There are 5 hidden switches. A switch that is on adds its own fixed numbers to the row, and there is some noise. The rows also spread widely along 3 directions, which tell nothing about the answers.
(in the rows, 128 means zero)
Known rows, each followed by its switches (1 for on, 0 for off):
[138 164 163 123 125 138 101 114 114 145 121 150 139 124 141 149  84 112
 110 151 102 127 149 162 142 139 150  96  88 115 138 120  99 151] | 1 0 0 1 0
[153 207 141  97 105 127 107 157 136 133 120 161 157 147 170  92 109 140
 107  95 117 140 168 184 139 114 151 106 145 136 111 148  86 122] | 1 1 0 0 1
[122 174 148 121 141 106  97 142 115 162  81 171 124 135 130 123 112 146
  96 117  89 110 119 134 129 134 161 104 143 158 143 131 117 133] | 0 0 1 1 1
[143 163 152 118 137 102 111 130 127 158 114 161 128 120 150 128 105 138
 100 116  93 131 143 140 138 132 146  91 131 144 142 130 102 125] | 0 0 1 1 0
[122 153 133 141 129 114 100 126 122 138 109 154 122 133 128 115 105 141
  93 124 109 104 126 124 143 125 150 103 139 139 137 119 124 126] | 0 0 0 0 1
[142 185 154 126 143 119 104 146 123 154 110 166 127 133 154 136 125 151
 107 110  95 122 123 137 142 123 144  90 144 156 136 128 104 118] | 0 1 1 0 0
[183 189 132 111 143 124 139 118 113 157 132 159 186 137 187 101 125 141
 100 139  90 159 160 152 143 131 147 109 128 138 127 146 101 135] | 0 1 0 1 0
[152 243 163  88 141 141 114 147 106 178  82 172 185 146 171 101 119 144
 105 133  76 140 137 178 126 131 160 112 120 155 122 154  93 147] | 1 1 1 1 1
[144 188 150 110 113 106  88 165 159 126 135 161 139 138 161 117 117 139
 124  93 129 132 169 172 154 112 133  90 155 133 122 140  78 104] | 1 1 0 0 0
[181 206 151  99 119 134 133 127 113 152 137 154 193 136 189 104 101 127
 109 140  97 166 180 194 133 124 150 105 111 124 119 155  77 144] | 1 1 0 1 0
[157 187 139 123 162 122 120 128 114 157 119 167 165 132 165 119 137 145
 108 136  97 129 140 129 144 129 142 108 142 148 141 138 110 135] | 0 1 0 1 0
[169 178 139 113 133 118 130 127 117 151 138 163 169 137 180 112 112 136
 103 129  98 149 163 155 144 127 146  97 131 139 130 140 107 135] | 0 1 0 1 0
[138 167 138 135 162  83  97 160 137 157 105 154 116 121 130 118 147 162
 113 100 105 109 111 114 137 129 138  90 167 155 135 133  96 108] | 0 0 1 0 0
[164 196 130 108 134  84 102 158 150 148 124 161 168 124 160  86 147 146
 119 109 125 141 164 165 134 128 134 102 167 137 121 157  66 115] | 1 0 0 1 0

New rows, each followed by its switches (1 for on, 0 for off):
[131 195 149 101 129 113 107 151 116 157 101 179 148 150 166 108  98 139
  94  94  84 131 151 162 142 126 158 100 131 157 129 142 108 128] | 0 1 1 1 1
[140 171 130 136 171  84  93 152 131 147 110 173 140 123 141 115 160 155
 113 121 114  97 123 105 137 133 136 111 179 157 144 134 102 112] | 0 0 0 1 0
[178 196 130 126 137 129 127 110 109 154 120 131 177 124 164 101 134 135
 117 149 109 144 146 158 126 130 146 103 125 123 125 150  81 144] | 1 0 0 0 0
[137 217 155  94 124 123 105 165 127 143 104 179 165 150 158 102 108 138
 104 108 111 131 152 176 139 122 148 113 140 148 124 146  97 129] | 1 1 0 1 1
[127 173 154 125 128 106  86 153 146 133 120 165 127 127 141 131 110 123
 113 117 127 123 142 157 141 129 138  95 140 124 136 126  91 121] | 1 0 0 1 0
[153 165 139 113 126 102 128 121 125 159 123 155 134 118 161 111 102 127
  98 119  93 147 159 160 133 128 147  88 119 135 136 139  97 142] | 0 0 1 1 0
[146 163 131 140 157 101 109 125 120 154 117 159 149 122 145 122 141 148
 105 133 103 119 130 118 137 133 142 108 150 143 143 133 106 126] | 0 0 0 1 0
[151 227 142  95 124 119 108 159 127 151 108 175 180 146 172  88 132 147
 106 107 101 141 155 177 136 121 151 118 154 151 120 155  84 122] | 1 1 0 1 1
[132 153 144 131 114 133 119  97  95 146 111 151 136 132 145 126  79 120
  81 149  90 125 147 146 139 139 165 109  97 126 149 123 129 159] | 0 0 0 1 1
[169 214 150 102 133 120 113 140 123 153 126 166 185 137 184 106 122 133
 113 121 106 152 167 181 138 128 148 102 132 131 122 151  74 136] | 1 1 0 1 0
[142 183 159 128 148 146 106 104  98 154 107 149 153 122 137 146 110 121
 109 175  97 119 127 140 136 143 151 108  92 125 143 123 109 163] | 1 0 0 1 0
[141 190 165 106 137 107  99 143 135 163 102 157 138 122 148 121 109 125
 115 114 105 133 140 167 130 136 140  92 128 135 131 139  82 134] | 1 0 1 1 0
[163 177 129 130 148 120 121 134 121 141 130 159 152 137 161 120 132 155
 105 122 105 129 142 130 147 125 147  96 144 144 127 130 101 121] | 0 1 0 0 0
[114 211 171  90 116 113  84 179 138 149  94 184 135 144 153 122  91 131
 109  87  97 121 148 179 139 127 149 105 134 154 126 146  96 123] | 1 1 1 1 1
[145 196 145  97  87 131 104 149 131 134 122 157 158 150 173  99  80 127
 103  95 115 146 179 197 149 117 152 100 120 121 117 142  89 130] | 1 1 0 0 1
